There are 9 hidden switches. A switch that is on adds its own fixed numbers to the row, and there is some noise. The rows also spread widely along 14 directions, which tell nothing about the answers.
Some rows, each with its switches (1 for on, 0 for off) after it:
[ 36   9 -44  70  31  -9   8   7  33 -20 -14  53   7  30 -46  -9  -8  -4
   6  27  -3 -20  20   8 -17  36  15 -25  -7 -55 -13 -34   5  -9  61  32]
0 0 0 0 0 1 1 1 0
[  1 -24 -19  12  -1  12  26  -8 -16  25  21  29 -66 -21   0   9  -9  10
  43  -1 -31  47  16  22  19  34  46   3  48  20  -1 -22  19  47 -12  -5]
0 0 0 0 1 0 0 1 0
[-24 -74   6   2  -5  -7  26 -11 -33  12 -16  64 -54  -9  -5  -9  22  -4
 -16  29 -28 -60 -15  48  -1  68 -31 -16 -35 -21 -25 -52   4  10  10 -22]
1 0 1 0 1 0 1 1 0
[  1   0  12 -12  -2  12  22  -8  15  32 -24   9 -22  -7  -9  19  -1   6
   3  -4 -20  -1  14  22  -3  11   8  13  -9  -6  -5 -31  18  -5  -8   6]
1 1 0 0 0 0 0 0 0
[-10 -34 -29  10  19 -18   1 -54 -12  -5 -28  56 -26 -17 -13 -29   2   5
  -3  15 -26 -12  11  -2 -22  26   4  -7  -3 -23  -3 -28  16   4  19  17]
0 0 0 0 0 0 1 1 0
[ -4   6 -19  20  12   9  34 -11  30 -16 -31  24 -18   3 -27  20 -13  29
   7   1  16  32   8 -29  20  19  24  34 -21  -1 -14 -41  14  -7  18   2]
1 0 0 0 0 1 1 1 0
[-16  -9 -19  -2  23  -6  13 -25   2   0 -49  35 -23  -3 -18 -11  16   3
   8   5   4  -8 -12 -11   3  16   2  23  -2  -8 -24 -24  16  -2  11  13]
0 0 1 0 1 0 1 0 0
[ -6 -12 -35  35   9  18   9   3   5  -1 -14  20 -12  -1 -10   9  23  -6
   3  12   6  12 -19  -4   8   4  28   7   8 -10 -16  -9   6  29   2  19]
0 0 0 0 0 0 0 1 0
[  4  31  -6   8  10   4  29  40   7 -24  -2  16 -17  40 -22  20  19  17
   1  42  23  47  -4 -10  -3   3  13   1  31   3  42  13  12  24  12  -5]
0 0 0 0 0 1 1 0 0
[-28 -30  -4  -4  22  24  15  26  -1  39 -19  25  -6 -58 -41  -2 -39 -17
  -2 -14 -30 -35  15  12 -14  47   1 -44 -37 -40  -3 -60  -2 -14  29  27]
1 1 1 0 1 0 0 1 1
[ 26 -16 -33  18   3  39   5  -4  15   0 -10  75 -18 -14 -16  17  -7  23
   2   9 -30  -6  31   0  13  81  12   4  37  -5 -10 -29  14  21 -17 -21]
0 0 1 1 0 1 0 0 1
[ 29   6 -26 -33 -11   6 -10  -3  -7   9  10  46 -12  12   7 -32  40  -6
  21  22   3 -61  27  21  13  22  52   3  35 -18  -4 -28  18  31  12  42]
1 0 0 0 0 0 0 1 0
[-13 -38 -37  82  36   6   7   4  19 -22   8  19  -3   9 -20  12  -7  -9
 -10  19  21  60 -16 -18   5  -7  45   0 -11 -41   7 -33   0  49  50  22]
0 0 0 1 0 0 1 1 0
[  6 -20 -22  30  33  31  38   0  -3  38 -18  20 -27 -24 -15   2 -14  -1
  27 -12 -14  21  -9  -2  -2  29  26  17  15  -2 -23 -12   1  26  27  27]
0 0 0 0 1 0 1 1 1
[-12  -6 -29  27  15  -1  14  16  10  16  -1  15 -27  -6 -20   8  10 -20
  11  23 -29   5  14  35 -11  16  20 -37  26 -18   8 -14   7  11   8  19]
0 0 0 0 0 1 0 0 0
[ 26 -19 -18 -14  -7  45   3  14   4  -5  -8  64  -4  -6  -5   8   1  10
   3   2 -24 -32   8 -11  15  59  11   7  16  -8  -8 -17   7  18 -13   1]
0 0 0 1 1 1 0 0 0
[  6  14 -22 -24  28  -4 -27 -39  24 -11 -19  41 -24 -20 -31 -13 -17  11
  36  -9 -10  12  38 -12  14  16  28  18  30 -24  -8 -43  36  13   3  25]
0 0 0 1 1 1 0 0 0
[-21 -38   4 -19   6   2   7 -28 -12   2 -26  31 -37 -17  -8  -3  -3   7
   2  -1 -13  -8 -23  -4   3  14  -5  23 -22  -9 -19 -30  24  21  -4  -3]
0 0 1 0 1 0 0 1 0
[  6 -49 -26  10  11  13  27 -26 -22  42 -24  35 -31  -7   1 -10  21  -2
   4  23 -40 -13  11  21 -32  47  15  -1  41 -11  19   3   4  37  26  26]
1 0 1 1 0 0 1 1 0
[ -8  13  -3 -22  13   5  22  16   1   0 -28  35 -11   5 -30  -6 -14  13
  25  -8  25 -15  -9 -28  18  33  21  25 -16  -6 -15 -40   8  -2  21  15]
0 1 1 0 1 0 1 1 0
[  4 -14 -30  34  39  24 -11  16  27 -21 -18  22  23 -11 -26   5 -27 -15
  -3  -6 -19  11 -10 -24  -5   7   8 -22 -17 -39 -12 -18  -1   8  21  41]
0 0 0 0 1 0 1 0 0
[ 47  29 -26  31  -2  58  29  18  22  32 -24   4  -2  28 -12  37  40  10
  18   9   8   8  -6   9  -7  10  32  43  55   3  -1  25  17  44   2  34]
0 0 1 0 0 1 0 1 0
[  2   9  -1   5  -4  23  28  19   0  17 -18  14 -13   6  -9  19  27   1
  -5  19  -2  25  -8  -1 -10   1  17   7  21   3  20   4   9  16   5   6]
0 0 0 0 1 0 0 0 0
[-36 -55 -19  16  44  25  -6  -7 -26  17 -11  54 -26 -50 -13 -21  36  -7
 -18   1  32  -4 -15   8   4  19  11   9 -12 -34  -6 -45   4  42  35  21]
1 1 0 0 1 1 1 0 1
[ -2 -22  -4  -1  -7  51  25  17   8  29   1   5 -23  -6   6  37  16  -1
  -5  23 -28  35   4   7  -6  12  23   4  39   0  44  11  10  53  -1   3]
0 0 0 1 1 1 0 0 1
[-27  42  15 -39  -5  -4  11  24  13  -2 -31   3 -30  16 -38  24  11  -1
  24  19  23 -37   6  25  29  21  -4   0  -3   0 -24 -46  22 -12 -28   6]
0 0 1 0 0 0 1 1 0
[  0  16  15 -15  -1  14   2   2   4   4 -19   5 -17  20 -22  17  33   5
  -7  26  21  16 -12  10 -14 -18   1  23  13 -22  26  -8  35  37  10  13]
0 0 1 0 1 0 0 1 0
[ 17   4 -12 -41  11   4 -20 -14  10  -2  -9  35 -16 -11 -25 -15 -20 -10
  35   0 -36 -51  39  22   3  33  10 -22  16 -33  -8 -41  28  10   6  47]
0 0 0 0 1 1 1 1 0
[ 56  46   0  -3   6   3  18  16  41 -39 -30  11  -8  79 -26  31   4  23
  31  25   1 -16  -5   4  16  20 -11  38   7  -7 -31   0  18  13  -6   7]
1 0 0 0 0 0 1 1 0

New rows, each followed by its switches (1 for on, 0 for off):
[ -8  11 -12  15  11  17   1   5  23  -7 -44  27  -4   7 -38  27  24   4
 -18  23  15  -2  -4  -1  -7  20 -13  10   8 -23   2 -16  16   4  -2   0]
0 0 1 1 0 1 0 0 0
[-38 -12  -7 -10 -14   0  18   2   9  -7 -20  31 -21  -3 -13  17  15   2
 -26  41 -12  -5  13  -1   6  25   7 -21  -4  -6  23 -33   5  -8  -9 -23]
0 0 0 1 0 0 0 0 1
[-14 -27 -36  22   9  -4  23   1  -7 -13 -11  43 -34  19  -3  -9  41   4
   5  33   9   7 -21   3  10  18  24  16  15  -7   0  -8   7  35  21  -5]
0 0 1 0 1 1 0 0 0
[-14 -47 -10  44  48  21  31   0   3  44 -37  14 -35 -43 -46  22 -46  -6
  15 -13 -49  10   2  27 -26  63 -21 -20  -1 -25 -16 -24   3   7  17  17]
1 0 1 1 0 1 1 1 0
[ 38   7 -21   6  14  48  38  25   0  27 -22  16  -5   9 -12  13   8  10
  20  11 -19  -5  -2  -3 -17  36  14  12  44   6   5  27  -2  30   9  32]
1 0 0 0 0 0 1 1 1
[-22 -12   2  -6  30  -4  -8 -41 -13   0 -52  44 -21 -39 -32 -11   3  11
 -25   5 -11  12   1  -9 -36  16 -42  -7  -7 -17   3 -17  24 -14  -6   0]
0 0 0 0 0 0 1 0 0
[ 16   1 -24  37  16  20   3  -2  21 -23 -17  20 -20  29 -14  22  28   9
  17   8  26  19 -32  -7  29 -10  20  47   4 -12 -41 -12  17  47  -3   9]
0 0 0 0 1 0 0 1 0
[ 14  28 -15   0   8  27   2  33  12   6  -5  16  10   1 -18   8   8  -5
   3   4  11  13   4  -9  -3  -3  30  -4  24 -12  12  -4  12  13   0  33]
0 0 0 0 0 0 0 0 0
[-17 -12 -21  -6   7  34   9  -1   8  13 -21   3 -14 -10  -6  19  18  -9
  12  13  -6   1  -7   2  14   5  23  11  18  -4  -3 -11  11  46  -1  32]
0 0 1 0 1 0 1 1 1
[ 30  -9 -25  37  13 -50  21   9   7 -44  26  70 -19  47 -25 -33 -28  11
   9  38  -7   1  17  -4  -6  38  35 -26 -17 -38   9 -43  11  -2  59 -10]
0 0 0 0 0 0 0 1 0
[ -6  -9 -17  14  13  23  16  12  14   6 -25  16  -2   3 -13  22  -5   1
   0   5 -11  15  -7  -3  -5  17  10   1   4  -6   5  -8   4  16  -2  14]
0 1 1 0 0 0 1 0 0
[-23  -8 -33  28  38  63 -17  -2   7  41 -44   9  12 -74 -43  28  -4  -6
 -20  -7 -26  56  21 -16 -48  17   2 -31  58 -22  47   8   7  27  -6  36]
0 1 1 1 0 0 0 0 1
[-21 -49 -32   5  25  24  48   8   1 -13 -29  -1 -21  16  -7  13   0  13
   9  26 -16  44 -32 -44  -5  11  21  26  14   1  38  25  -8  54  39  15]
1 0 1 1 1 1 1 1 1
[  5 -20 -13  29   2   1  21  -6   0   1 -11  46 -36   2 -25  10   3  12
  -1  24 -26   4  11  26 -18  46 -14 -15   7 -14   7 -17  12  13   4 -17]
0 1 0 0 0 1 0 1 0
[-15 -69  -4   0  42   9  -2 -35 -28  22 -21  27 -24 -42  -1 -27 -19  -3
 -16 -14 -37  19 -26  -2 -57  -4 -17   3  -9 -31  19   9  27  37  22  25]
0 0 1 0 0 1 0 0 0
[  1  19  -8 -11  31  -9   0  32  13 -18  -4  20  -6   9 -32 -14 -10   2
  16   1  21   0   2 -10   9  -1  23   1  -6 -29  -2 -30  16   3  27  28]
1 0 0 0 0 1 0 0 0
[-14  -6   4 -21 -39  47  41  34  39  40   2 -12  -9 -15  14  53 -24  -9
  12 -13 -33  -3  20  12  44  19  59   3 -19  15  -8 -56   4  -2 -20  12]
1 0 1 0 1 0 0 0 0
[ 11  13 -20  31  28  43  49  52  15  37 -26   3  -8  10 -26  28  14  -2
  25  -1  12  18 -27   1   0  17  25  27  26   0  -6  17  -3  29  21  21]
0 1 1 0 1 1 0 0 1
[  8 -10   9 -18   7  15  23  24 -10  22  -4  52 -24 -21 -26 -15 -14   8
  11 -16  12 -42   8   4  13  50  14  11 -31 -20 -27 -60  14  -8  27   8]
1 0 0 0 1 1 0 1 0
[  1 -11 -25  24   5   1  25 -21  -4  21 -22  28 -28   5  -3  -6  32   0
   7  15   2   2  -9   8  -6   7  31  22  13  -3 -12 -10  11  19  15  16]
0 0 0 0 0 0 0 1 0
[  5 -16 -23  10  39   1  -8  -9  20 -43 -11  14 -29  17 -15   9   5  15
  13  20  -5  36 -20  -4   7 -12  -2  20   9 -20  -5   3  23  52   0   2]
1 0 0 0 0 1 0 0 1
[ -2  16 -22   7  32   6   6  25  -9  -4 -35  25 -17  -1 -36   1   9   2
  23   3   8   2 -24  -3  -3  25  -9   0  33  -3 -22   9   9  11 -14  12]
0 0 1 0 0 0 0 0 0
[-30 -51   0  -4  -4  34  20 -16   0  21  -9 -18 -35 -35   4  33 -14  -8
  -6  11 -63  42 -11   9 -17  -8   2 -13   2  -1  30   3  15  47 -14   6]
0 0 0 0 1 0 0 1 1
[ -2   2 -35  -7   0  10  19  -7  -2 -10 -35  36 -14  16 -15  -6  45  15
  -5  41  -1  -7  -4 -16 -19  17   5  12  29  -4  29  20   4  22  14   7]
0 1 0 0 0 1 0 1 1
[ 39   7   1  -3 -20  31  55   3   8  45   5  34 -15   6   7  13  -2  22
 -11  22 -32  27  42   6 -35  28  38   9  36   9  55   5  21   7  23  -3]
0 0 0 0 0 1 0 0 1
[-37 -34  -7 -29  18  -6 -26 -48 -27  14 -29  55 -28 -53  -4 -38  20  -2
 -15  -7  10 -22   0  -3  -6   5   5  11  -9 -21 -11 -46  32   9  -4  18]
0 0 1 0 0 0 0 0 0
[ -2 -11 -21   4  19 -11  31   0  -4  -6 -31  42 -16  23 -24 -18   9   9
   6  22   5 -29 -10 -12 -13  34   5  13 -10 -16  -6 -12   7   0  36  16]
0 0 1 0 0 1 1 1 0
[-27  26   5  -5  31  -2  52  26 -17  44 -49  -1 -16  -3 -32 -19  37  -9
   1  12  43   6 -30 -15 -28 -20  16  25   3  -7   8   5   2 -13  50  28]
0 0 0 0 1 0 0 0 1
[-23 -43 -35  22  21  59  -4  -5  -1  30 -48   0  -4 -17   0  17  59 -25
  -6  -3  15 -33 -53   5   5  -5  11  41  12 -21 -34   9   1  60  -5  50]
0 0 1 1 0 1 0 1 0
[ -9  26 -13 -27 -22  30  26   4  22  26 -33   3 -15   5 -17  25  39   0
   1  35  -6 -14  24   6  -3   9  26   7  29  -2  35 -10  18  11   7  22]
0 0 1 0 1 1 0 1 1
[  6  28 -23  -8 -17  19  16  34  -1   3 -16  25  17  15 -10   1  41  -4
 -23  43  -1  -6  10 -11 -27   7  25 -27  34  -5  51  17  -2  -2  13  21]
0 0 0 0 0 0 0 0 0
[-21 -22  -2  30  22  60   9  18  -6  30 -40  20 -10 -28 -23  29  33  -5
 -19  -8  38 -20 -42   8   7  22 -16  31 -18 -16 -41 -25  11  29  -5  20]
0 0 1 0 0 1 1 1 0
[ 20 -15  -4 -13   8  55  22  25 -15   5 -16  62  15 -18  -4  -4 -12  37
 -21 -23  17  16 -22 -62 -15  39  11  39  -2   5  18   6   8  16   8  -2]
0 1 1 0 0 1 0 0 0
[-23 -58  -8 -21   3  37  16 -11 -13  11 -14 -16 -36   0  13  30  16  -1
  10  23 -46  38 -33   0 -16  -3   2  15  39   4  45  42  10  92 -16  10]
0 1 1 1 1 0 0 1 1
[ 16 -36 -25  -6  21  15  23   9 -18   2  -3  41 -21   2  -5 -20 -12  11
  23   6 -20  -8  -6  -8 -11  43  20   7  21  -8   9   6   9  42  26  28]
1 0 1 0 0 1 1 1 0
[-33  -6 -27 -15  10   5   2   1  13   0 -10 -13 -19   8  -5   7  17 -19
  23  22   3  -2  -1  12  13 -17  39   0  17 -13  10 -14  16  43  10  51]
0 0 1 0 0 1 1 1 0
[ 28   5  -4 -17   5  29  32  30  23  44 -20   1 -27  25  -8  25  23 -26
  39  14 -36 -79   9  71  16  37   5   0  15 -14 -42 -16  -1  10   1  39]
1 0 0 0 1 1 1 0 1
[ -2  14 -18  13  39   0  -1 -12   8  15 -40  17 -23  -2 -51  -1   4  -6
  30   9   6   4  13   8  -9  21   9   4  33 -31  -5 -27  19  17  26  40]
0 0 1 1 1 0 1 1 0
[ 14  12  -3  15  18  37  -4  11  20   7  -6   7   6  -7 -28  22  -7   5
  -7   1  10  36   5  -8 -17 -11  17   5   9 -28  19 -14  21  34  12  25]
0 1 0 0 0 0 0 1 1
[ -3  -6   1   6   8  -7  28  -1   8  11 -19  17 -31  16 -27   9  -1   6
   9  15  -3   3  -4  18 -16  16   2  12  -6 -18   7 -18  20  15  19   3]
0 1 1 0 0 1 0 1 0
[-13  -4 -53  61  74 -24  -5  24   4 -27 -29   9  -4  11 -62 -27   3 -21
  20  20  18  12 -36  -8 -32 -10   5 -23  10 -57  -6   9   2  27  58  55]
0 0 1 0 0 1 0 1 0
[  3  13   7 -41   5 -34  10   5 -11 -11  14  27 -48  26 -18 -19 -14   6
  33  29 -11  -4  24  23   2  22  13 -18  25  -7  20 -25  28  19   7   8]
0 0 0 0 0 0 1 1 0
[  0 -39   3  -5  19  24  17  -7   1  23  -1  17 -61 -31 -13  24 -36  13
  33 -17 -39   1   3  38  18  44  -3  14   3  -2 -34 -38  28  40 -25  -7]
1 0 1 0 0 1 0 1 1
[-17 -29  -4 -47  -1  36  -5   1 -38  24  12  -8 -32 -19  29  -8  31 -10
  21  -3   7  16 -36   0   7 -32  41  30  43  14  16  24  21  88 -23  43]
0 0 0 0 0 0 0 1 0
[  6  -1 -39  -4  19   4  -7  45 -10 -39  -4  50 -12   6 -28 -11   2  -5
  21  23 -24 -30  -7   1   4  47 -10 -42  31 -11  -7   9  -1  13 -15   9]
0 0 0 0 0 1 0 0 0
[-34 -40 -49  50  27   3  -1 -27   7   0 -27  14 -19 -23  -7   3  18 -16
  -8  14 -16  36 -20  -1 -10 -12  25  -7   7 -18  -5  -9   7  30   7  24]
0 0 1 0 0 0 0 0 0
[ 10 -15 -32  24  31  24  11  20   9  -2 -20  20  -9   5 -33   5   5  -5
  18  14  -9  -5  -6   6  -7  26   8  -4  16 -29   2  -5   5  34  34  39]
1 0 1 0 1 1 1 1 0
[  6  23  -4 -23 -26 -14  31   5   0   8   3  44 -42  23 -14  -7  25  13
  15  37   6 -24  35  26  12  37  33  -1  22   3  17 -36  22  -2  10  -8]
0 0 0 0 0 1 0 1 0
[-20   3 -19  22  -9  70  17  10  17  48 -57  -6  -3 -26 -21  55  62 -19
 -12   9  -4 -22 -19  23   4  10  -4  13  13  -2 -21  -6  -6  17 -24  22]
0 1 0 0 1 0 0 1 1
[-28  -1  -3 -23  -3 -34  19   5  10 -28  -9  18 -28  32 -22  -4  12  -8
   3  58  -9 -19  12  10   4   8   5 -30 -14 -26  27 -35  11   2  30   2]
0 0 0 0 1 0 1 1 1
[ -4 -32  -3  -5  18  31  18  26 -13  18  -3  35 -23 -21  -5   7 -20  -1
  17 -19 -14 -14 -18   7   9  43   0   4  -2   0 -23 -14   2  22 -12   8]
0 1 0 0 0 1 1 0 0
[ 19  -7 -29 -19   6  40  -7  14 -12   2 -32  44  -1  -5 -27  -2  30   9
  -1  23 -19 -39   7  -2 -24  55 -11 -12  53 -17  25  19   6  32  -3  25]
1 0 1 1 0 1 0 1 0
[-18  -8 -39  16  52   6  -7 -35   0  -7 -39  36 -51 -42 -50  -5   7  25
  36  -5   4  45   5  -7   4  23  -3  22  35 -13 -14 -20  23  37   5   9]
1 1 0 0 1 1 0 1 1
[ -6  -3 -28  44  50  -7  27  16  17 -12 -42  11 -18  25 -41   5  19  -6
   7  25   6  10 -32  -5 -16   4  -9  10   8 -30 -13  11  -2  13  31  12]
0 0 0 1 0 1 0 0 1
[-55 -19 -26  29  28  -6  31  -9  -4   7 -48  22 -45 -55 -51   8 -17   7
  13  -7 -13  34  -6 -15  10  36  -3 -11 -20   2 -28 -48  -3 -26   1 -11]
1 0 0 0 1 0 0 1 0
[ -7   9 -12 -18 -34  44   5  36  23  14  -8 -17  20  27   3  33  63 -26
 -20  42  14 -35   4  15  11 -16  46  -7  17 -22  35 -10   0  35   7  45]
1 0 0 1 0 0 0 1 0
[-11  -6 -47   4 -29   3  37 -40  -3  14 -40  67 -38  -6  -4  -6  58  19
   3  31  -2 -24  22   0  11  55  29  24  27  21  -8 -23   4  -8  -2 -16]
0 1 0 0 0 1 0 1 0
[ 18  -4 -35  30  14  17  19  -2  26 -27 -51  45   0  17 -28  13  11  13
 -15  32 -37 -13 -11 -13 -23  40 -33  -4   5 -12 -10  18  -1 -10  -3 -13]
0 0 0 0 0 1 0 0 1
[-16 -20 -23  17  30  -9  18  11  -3  20  -8  14 -35 -11 -21  -9  -6 -17
  21   7 -22   5  -4  29 -14  14  15 -19  21 -16  -2 -11  13  17  17  23]
0 0 1 0 0 1 0 0 0
[ 21  -3 -25 -11   9  21   8  30  -7   6  -3  29  -9  29   5 -10  40 -17
  17  25  -9 -47 -12  23   0  23  17  -4  39 -10  -3  19   3  39   5  40]
0 0 0 0 0 1 1 0 0
